The rows come from 4 hidden closed curves, with some noise, and rows from the same curve form a group. Each curve winds through 8 dimensions. The rows are also pushed far along 5 directions, which tell nothing about the answers.
Some rows, each with its group after it:
[ 27  11   6   2 -10 -28 -30   4  13 -10   0  30 -21   1 -11   3  14  20
 -22  24  14   8  -9 -16   9]
z86
[ -1 -18  -8   9 -15   5   4   6  17   1  -5  -1   2  16  19   7  -5  -6
   4   6   1  -5  12  31 -22]
z663
[ 15   4   5  -9  31 -33   4  21   7   9  30  70 -16  -4  -1 -37   2   9
 -37  29  15  28  -4  15 -24]
z86
[ 10  -2  21  14   6 -41  -3 -22  17  -1 -24  55 -11  10  -2  -3   7  -1
 -11   5  22 -11  16  20  -3]
z523
[ -9  13   1  14 -10   4  20  21 -10  -1  34  14   8 -17 -13 -12 -19  13
 -39  -5  -5  -6 -27   7 -28]
z86
[-22 -16 -28   4  -6  29 -19  25  -9  -3  59  -7 -11  -9   5  31  -4 -13
 -45   3  -7 -11  -2 -18 -10]
z86
[-17  11   9  -8  24   2   3   4 -25  17 -32 -26  25 -19 -32 -32  -1  13
  39   3  29  21 -27 -22  56]
z523
[ -7   6  16  -8  35  21  20 -26  10  25 -21  25  27  -4  16 -14  -9   4
 -12   7  14  24  23 -11   6]
z523
[  9  -3  19 -10  37 -13  41  26  -6  31   0  49  15 -11 -12 -38  -7   8
 -32  16  14  19   5  14 -30]
z989
[  8  14   1   3  22 -14   4 -10   6  -1   5  33  16  -1  -8 -12  13  -3
  -1  14   8  16   5  -2  -3]
z523
[ -1   8 -14   9 -30  -4   1   9  -1  -2   4 -39   4 -10  -5  -4   2  22
  10 -10 -14   0 -37  -5  -1]
z989
[ 14   2 -10   9 -28  -3  -7  10  -2 -24 -21 -38  -8   5  -9   1  10  25
  23  -4  11   0 -30 -10  26]
z523
[-25  20   2  15  15  12  27   3   1  38  24  14  60 -36 -26 -21 -20 -14
   2   6 -13   3  -6 -14 -14]
z523
[  7  -8  -9 -21  23   1  19   7  -6  14 -33 -14   0  18  24 -39   0  17
  38  -5   6  32  -3  23  13]
z989
[ 11 -22   3   8  -5   5 -18   1  10 -21   3  19 -33   9   7  25   1  -5
 -38   2  13 -24  29  -1  -4]
z523
[ -4  -4 -28 -12  14 -17 -13  19 -12  -7  23  12 -24  -7  -4 -23   2  25
   0   9  -4   5 -24  24  -4]
z663
[ 31  25  32   9   0 -20 -24  -6   8  -6   1  83 -26   1   1 -10 -13   6
 -51  16  21  -6  12   0  -8]
z523
[-17 -12 -29   4   1   5  21   2  14  11  35   6  15   7  23   2  -5 -11
  -2  -7 -35  -3   6  29 -45]
z86
[-10 -33 -15   2   5   6  35  14  13  38  28  -4  13   0  27 -11  -9 -29
 -12 -12 -32  -2  29  29 -57]
z989
[-32   6  -1   9  -3   7  10  11 -11   6  27  -4  16  -9  -6  13   3  -2
 -24  -3  10   7 -31 -10  -4]
z86
[-10 -28   0  -1  -3  15   0 -10  11  34 -19 -28   9   8  17  18  -2 -28
   1 -16  -4  -7  36  -7   3]
z86
[  2  13  -5   3   2  -5   4  34 -10 -11  42  45 -25  -9   1 -26 -20  22
 -42  12   3   2 -30  16 -23]
z523
[-10   4 -15   4   6  13  -8 -16   4   8 -13  -6  13   7  12  -7 -10  -6
  34  -4  -8  -1   9   5  18]
z663
[ -6   6   0   7  25   6  15 -31  24   7   4  52  15   5  31 -14 -11  -8
 -11   6  -3  10  27  20 -20]
z989
[ 12 -19  11   4  11 -12 -12 -10  10   0 -21  16 -11   4  -6   3   9  -9
  -9   5  18 -12  28  -2  12]
z523
[-13  19   4  12  16 -15 -11  19 -19  -8  47  48  -7 -32 -29 -14  -6   6
 -45  14  16  -2 -30  -5  -3]
z989
[ -9   8   9   9  34  -9  30   7  -2  25  -4  32  31 -26 -25 -56 -19   8
  11   7  11   8  -8   7   2]
z663
[ -9   7  -3  -5  -3  13   2  -5  17  -7  32  24  -2   2  22  20 -11  -3
 -27  12 -15   4   8   4 -28]
z523
[-17  -2  -6   3  31   7  10 -15   4  24  23  20  27 -15  -3 -12  -5 -28
   0  -1 -14  -3  26  -4  -8]
z663
[ -2  22  19  -4  11 -12   6  -4  -8  25 -19  24   8   2   7 -33 -14   4
   5  -5  15  22 -14   9  10]
z86
[-34  10   3  13  -7  14   2   2 -10   3  21  -6  22 -10  -8  24   0 -10
 -19  -5  13   2 -22 -19   9]
z86
[ -1  15  -1   2 -14 -28   3  11 -10   8   9 -28   2 -24 -18 -27  13  24
   1  -7  -2  24 -56  -2   2]
z989
[  0 -18 -32  -2  -8 -17   8   3  18 -11  39   9 -16  14  30   4   9  -4
  -3  -1 -36   2   2  43 -51]
z989
[  5   3  -1   0   1 -28 -26   8  -8 -18   3  12 -22   7 -17  -2  12  -2
  11  10  15   1 -11   5  17]
z86
[ 13   2   6   3 -10   2   7  21   0 -14  29  -7 -17  -8  -2  -7  -3  -7
 -16  -1  -3   5 -12 -15  -7]
z663
[ -9 -19 -33  -5  -1  31  13   0  17  11  25 -11   4  11  41  13  -1  -2
 -20  -5 -24  10  18   5 -30]
z86
[-18   8   4  26  -6  49   4 -18   8  11   7 -11  34 -16   8  20 -19 -19
 -19  -7   3 -16  17 -35  11]
z989
[  5   1 -25   0  -5  27  -8  -6  11   4  20   0   4   4  25   8  -7   1
 -15   1 -23  -2  15  -1 -22]
z663
[-26  -3   3  29 -20  33  -5 -24  20  -4  18   7  20   0  14  48 -16 -34
 -21  -8  -7 -34  29 -15  -8]
z663
[-12   5  -3  -9  18  23  -4  -6  -8  39  16  10  20   1  15  10  -4 -28
 -20  -6 -14   4  25 -10 -14]
z989
[ 14 -13   3  -5   4  16  -7  -9  15 -21   2  -1 -26  14  26   9  -2 -13
 -10   0  -2  -1  30  -9   4]
z663
[ 26  -8  26 -13  -2 -51  -8   0  16  -7 -33  21 -34   4 -17 -21   4  15
  12  15  15   1   5  19   3]
z523
[ -7  38   6   9 -13   4 -26 -10  -6  10  30  32   3 -15   2  11 -11   4
 -44   1  -8  -3 -16 -18 -10]
z663
[-13  14  -9   3  -1  18   0 -20  -9  14 -14 -19  28  -9  -4   4  -2  16
   4 -12  -3   1 -12 -17  19]
z86
[-35 -17 -25  -2   4  -2  18  18 -17  26   9 -38  24  -8 -14  -1   7  -5
  31 -13 -14  -4 -20  10  -2]
z989
[ -1 -10   8  11  -8 -10 -10  -2   5   8  -2  -6  -3 -17 -24   9   2  -6
 -13  -1   5 -20   7 -12   4]
z663
[-14 -19  14  17   1  17   4 -13  14  11  15  13  13  12  13  31 -10 -58
 -16 -10  -3 -22  52   2 -24]
z86
[  2 -32 -13   1  19   9  31   6  14   7 -21 -20  17  13   8 -30  -4 -13
  50   2   0   9  24  26   1]
z663
[ 36 -16   8   1 -16 -19 -20 -13  23 -25 -34 -10 -30  10  -5  10  15  13
   7   8   7 -11  19  -4  13]
z663
[  6  23   5  -1   1  -7  -8  20 -25  20  11  -5  21 -21 -35  -9   9   0
  -3   6   3  14 -25 -24   8]
z989
[ -5 -12  -2  17  -7   6   8   9   1  32   9 -11  17 -14  -4  -3  -6 -13
 -18 -11  -9 -16   8  -6 -13]
z523
[ 16  -5   3  -9   6  11 -21 -25   5 -11 -28 -21 -13  12  14   7   7 -10
  23  -3   7   3  25 -21  38]
z663
[ -2  17  -2 -10  27 -15  25  -6   4  30   4  53  13  -6  14 -34  -7  26
 -22   4 -10  21  -7  26 -32]
z989
[-29   9  -1  24   3  19  17  -1  -2  24  29  -8  35 -24   1 -23 -21 -23
  -2 -11  -7   1 -14  -4  -4]
z989
[-21  17   5   6  32  17  20  12 -26  35  13  23  31 -32 -14 -33 -16  15
 -37  -1  22  15 -25 -20  11]
z523
[ 12   2  17 -17  27 -14  20   7 -15  33 -44  -4  25  -2 -25 -24  13  11
  19   5  24  27  -3  -9  20]
z989
[ 14   6  16  10 -41 -11 -27   1   9 -33  -3   7 -34  28  13  39   1 -11
  -4   1   8 -17   0   6  -1]
z989
[-17  36  -2  14  16  25  16   2 -16  40  28   1  58 -52 -34 -25 -15   8
 -24   0  -7   8 -24 -45   4]
z663
[ 18  13   6  18  -7   2 -40 -19  14 -28  23  37  -8 -13 -22  36   4 -13
 -41  20   3 -30  26 -32   2]
z663
[  9  -9 -13 -20  37   5  20   2   0  12 -20  -3  14   9  12 -37  10  11
  25   8  13  43   7   6  14]
z86
[  9  18 -10  -1 -14   2 -26  -8 -14  13 -18 -38   9   6  -1   2  13   5
  26 -11  -6  10 -16 -21  30]
z523
[-18  -6   2  11  19  28 -15 -33  -2  13   2   4  31 -14 -13  38   3 -31
 -29  -3   8 -22  42 -34  12]
z86
[ -4   5  14  21 -17  16 -29 -11   4 -12  22   5   8   1 -12  54   5 -44
 -31   3  10 -21  24 -38   4]
z86
[  4 -23 -26 -10  -7   4   8  25  -2 -22  -3 -32 -26  28  28 -15   3   8
  36  -4  -2  15 -13  29   3]
z523

New rows, each followed by its group:
[ -7 -15 -44  -8   6  23   2  19  -8  15  33 -25   8 -15   9  -8  -2  13
 -11   0 -27   1  -5  10 -21]
z663
[ 12 -13 -23 -11 -30 -14   2  36  -3 -23  20 -42 -26  14   9   3  25  20
   6   4  -8  24 -37  23 -20]
z663
[-11 -19  11  -6   1  19 -19  -7  12  -4  21  13 -16   1   9  35  -8 -32
 -32   7   2 -20  42 -10  -8]
z523
[ -3  21  21   8  -7  -5 -42 -16  -4   1  14  48 -16  -4  -1  27  -5  -9
 -54   9  17 -14   8 -13  -1]
z663
[ 13  11 -23  14 -40   4 -31   2  -7 -30 -10 -47  -5   6 -13  25  19  19
  24  -5  -4 -12 -31 -26  32]
z523
[  9 -11   1  -5  13  18  -2 -20  10 -25 -29  -5  -1  33  23  10   6 -19
  28   1  16  10  33   4  20]
z86
[ -4   5  18   6  22 -18  15 -11  14  52 -18  36  32 -17 -10 -29  -8  -1
 -10   6  12  11  11  -5  -2]
z86
[-16 -15   7  22 -19  21 -16 -11   8  -6  25  -3   2   9   6  53  -8 -57
 -23 -12  -4 -35  39 -10 -14]
z86
[  0   0   4 -11  26 -17   0 -20 -21  -2 -36 -23  17  -6 -32 -10  26   7
  27  -6  25  18  -8  -5  35]
z86
[ -6  -5  -8  -3  18  15  15  -4   1  19 -22   4  27  15   8  -7  -8 -10
  36  -2  -6  -5  21  12   3]
z989
[ 14  -7  -8 -13  14  -7   1  -3  12  18 -25  -8  11  10   8 -21  18   8
  26  13   7  34   6  -7  18]
z86
[ 21   3  10  -6 -25 -24 -39 -20  22 -20 -35   4 -31  24  11  28  23  19
  -1  10  20   9  -2 -14  27]
z86
[ -7 -39  -9 -12  30  -9  28 -17  19   5 -19 -11   1  15  28 -17  20  -5
  25  -3   6  24  23  31  -5]
z989
[  6 -23  20  -1   9  45  22 -24  39  30 -21   0  22   9  37   9 -27 -33
 -10   2  -6  -3  73 -12 -18]
z523
[-38 -14   0   3  -2  38  17  15  -7  19  33 -16  12  -7  19  12 -23 -27
 -23 -10  -5  -6   6  -6 -13]
z523
[ -1 -20  -6  11  11  10  19  23   9  -2  15  18   7  -2   0 -19 -15 -11
  -3  13   6  -5  15  20 -21]
z663
[-28 -23 -38  -8  -8   9  -3   8  -9   2  -6 -53  -3  17  21   4   9   7
  41 -11  -7   5 -19  28  10]
z663
[  2  -1 -24  -6  -7  -5 -33  26 -17 -16  42  -6 -25  -6 -12   8  10   3
 -16   9  -5  -2 -22   3  -8]
z663
[-16  -1   0   7   4   2 -13 -23   0  -8 -21 -20  21   0 -19  28  24  -7
  16   3  26   4   1 -28  41]
z86
[-30 -24 -26  -5  18  12  22  -5  -3   7 -13 -52  36   7  -1   7  23  -7
  45 -10   7  22  -7  -5  25]
z86
[  8  14   5  -3  32 -28   0   1   3   4  29  66   2 -13 -15 -20   4   0
 -29  23   3  12   4  10 -24]
z523
[-14 -22   5  -5  20 -16  21  -5  15  19 -35   4   9  11   9 -21   7   8
  27   3  24  23   1  15  19]
z86
[-10  -1   3  15   4  50 -12 -22   5 -12   9   9  14   9  15  33 -16 -34
 -20  -2   9 -20  41 -24  10]
z86
[ -2   3   3   8  -7  17  14  23  -5  -2  39  -6  -1 -17  -3  -7 -15 -11
 -24  -4  -9  -1 -12 -21 -11]
z663
[-11   5  10   4 -17  32 -14 -18 -10  18 -27 -43  14  12  12  17 -14 -25
  21 -24   5  -5  13 -22  33]
z86
[ -5 -34  -3  -6   4   3  28  11  13  20 -17 -32   4   4   7 -18  -9  -6
  28  -6  -5   1  16  18  -5]
z523
[  5 -21  12   1   7   3  16  21   7   5  27  31 -18   0  11  -3 -12 -13
 -55   6   9  -1  21  11 -35]
z86
[ -9 -12  -2  21  -5  38  25 -19  24  37  -1 -15  41  -5  26   4 -23 -30
  -1 -16 -22 -11  38  -6 -22]
z989
[ 12 -12 -11 -14 -14   8 -34  -9   2  -8   2 -17 -24  29  26  43  16 -21
  -1  -6 -14  -7  28  -4  -5]
z989
[ -5   4 -21 -12  12  15   0 -11 -11  20  -7 -58  29  -6   3 -11  24  -4
  35 -10  -9  35 -12 -19  24]
z989
[ -1  17  -1   4  12  -5 -26  -8  -6   8  15  37   1 -28 -23   4   1  22
 -49  16  11  -9  -4 -14   0]
z663
[ 15   2  18   8  23  23  21 -30  28  29 -13  26  39  -9  11 -12 -14 -24
 -16   5  -3   2  54 -21 -14]
z663
[-11  11  -6  13  18   4 -16 -15 -11   9   9  -9  29 -34 -33  -5   9  -7
   0   3   9  -2  -4 -32  27]
z989
[-11  -6  -4  22 -46  21 -24  15   4 -36  39 -33  -6  -5 -17  58  -1 -26
 -13   5  -6 -32  -3 -30  -2]
z523
[-29   5 -26  11  10   3  10   9  -1  10  45  24  20 -20  -4  -6  -7   8
 -22   5 -14  -7 -19  18 -29]
z663
[-25   5 -10   9  12  16  16  15 -11 -13  36  21   9   0   7  -6 -12  -4
 -17   1   6   9 -15  11 -13]
z86
[  5  -1  17   7  20 -21   2 -30  11  14 -53  16  23   4 -20  -6   8  -4
  35   4  21  -7  23  -2  26]
z989
[ 12 -24 -21 -15  13   9  16  15  10 -20  22   2 -32  14  34 -16  -3   3
  -4   1 -15  12  11  21 -19]
z663
[ 16  -9  -7   7 -25 -26 -14   1   7 -16  -7 -15 -17  -1 -14  19  26  22
 -13   0   0  -9 -16  -4  -1]
z523
[-21   3   8   9  -9  10   1  -6   3  13 -26 -21  19  12  10   2  -6  -7
  29 -10  16  10 -11 -10  32]
z86
[  3  -2 -13 -13   3 -26  -3  23  -9 -35   9  19 -30  22   3  -6  11  21
  16  11   6  11 -28  31  -3]
z989
[ 15 -11  16   5  15  16   3 -17  18   1 -17  31  -5  16  29   4  -4 -15
 -29   3  21   2  47  -3  -2]
z523
[ 15  -8  15   3 -26   5  -7   0  22 -11  21  32 -29  23  36  36  -5 -22
 -52   3  -6 -11  30   9 -42]
z989
[  3  -3 -17 -10  10 -27   4  -9   5  14 -11 -12  15   2  -8 -13  26  10
  30   1 -11  24  -9  10  -2]
z86
[ -4  -8 -41  -6 -12  -8 -11  19  -4 -19   8 -30 -18  14   9 -13   6  23
  42  -1 -17   3 -33  32   4]
z663
[ -5   2  13  12 -25   4 -10  -9  11  -1  -6  15 -15   3  17  17 -15   6
 -31  -5   5 -18   2   4  -7]
z663
[-30  26   9  21  17  17  42  14 -11  33  32  17  50 -39 -18 -41 -33  -5
 -13  -4  -4   7 -29 -18  -8]
z663
[ -2  10   0  15 -26  24 -36 -15  15  -2  23  20  -7  -4  13  52  -6  -1
 -62   5  -5 -22  17 -35  -3]
z86
[ 19 -19   9   1 -25 -30   5  15  18 -42  10   1 -42  20   8  10  14  -2
  -4   6   7   1  -7  19 -16]
z663
[ 31   9  36  -3  -5 -49 -23  -3   5   8 -15  44 -25  -2 -22  -1   9  -1
 -29  11  15  -9  12   3  -8]
z989
[ -3  -3 -25   6 -21   9 -30  -5   6 -17   2 -16 -15  14  11  18  -4  -1
  24  -2 -12 -20   3   9  10]
z663
[ -2  13   0  -6  27  -4   7  -3 -25  -5  14  10  11  -5 -17 -14   6  -8
  -9  -3   5  13  -7   8  -6]
z86
[-39   2 -34   1   4  23   2  -9 -14  23   2 -46  24 -10  12 -10  -4  10
  31 -21 -16   5 -26   0  23]
z989
[ -4   1 -13  -1  13  17  -5  10  -2  -2  41  26 -12 -17   8 -10 -18   1
 -34   4 -12  -7   8  -1 -14]
z663
[ 16 -19  16   1 -12 -12 -15   3  10 -17   1   4 -25  14   2  29  16 -19
 -26   7  20  -1  22 -10  -2]
z86
[ -3  18  26   8 -23 -14 -19   6 -11  -4 -17  16 -16   6 -12  15  -7   7
  -6   0  23 -14 -20  -6  17]
z989
[-20   3  10  -1  -6   6  -9 -16   3  34 -14 -27  27 -13 -15   7 -13 -28
  31  -7 -11 -12  17 -16  16]
z523
[ -6  -8  19  17  -5  12  11 -14  18  26  -1  23  13   9  26  14 -12 -32
 -27 -10  -1 -11  36   1 -23]
z523
[ -9 -18 -20 -19  31 -10  12  -5  -2  23 -30 -13  10  16  15 -35  11   9
  51  -1   6  27   3  39  12]
z663
[  8  -2   9 -10  20 -28   8  25  -4 -15  10  40 -26 -16 -24 -36  -8  26
 -15  26  23   9 -19  21  -2]
z523
[ -7  15   3   6  -9 -26  -6   7  -8  17  16  12  -8 -29 -24 -13  -8  22
 -26  -3  -9 -13 -32  -2  -7]
z663
[ -1  16  20  18 -10  16 -11 -33  11  31 -39 -14  46   5  -3  12  -5 -30
  28  -6   7  -2  25 -35  29]
z86
[-15   3  15   0  -2   2  -3 -29   1  15 -40 -34  28  11  -3  23  22 -15
  24  -8  27  19   1 -27  39]
z86
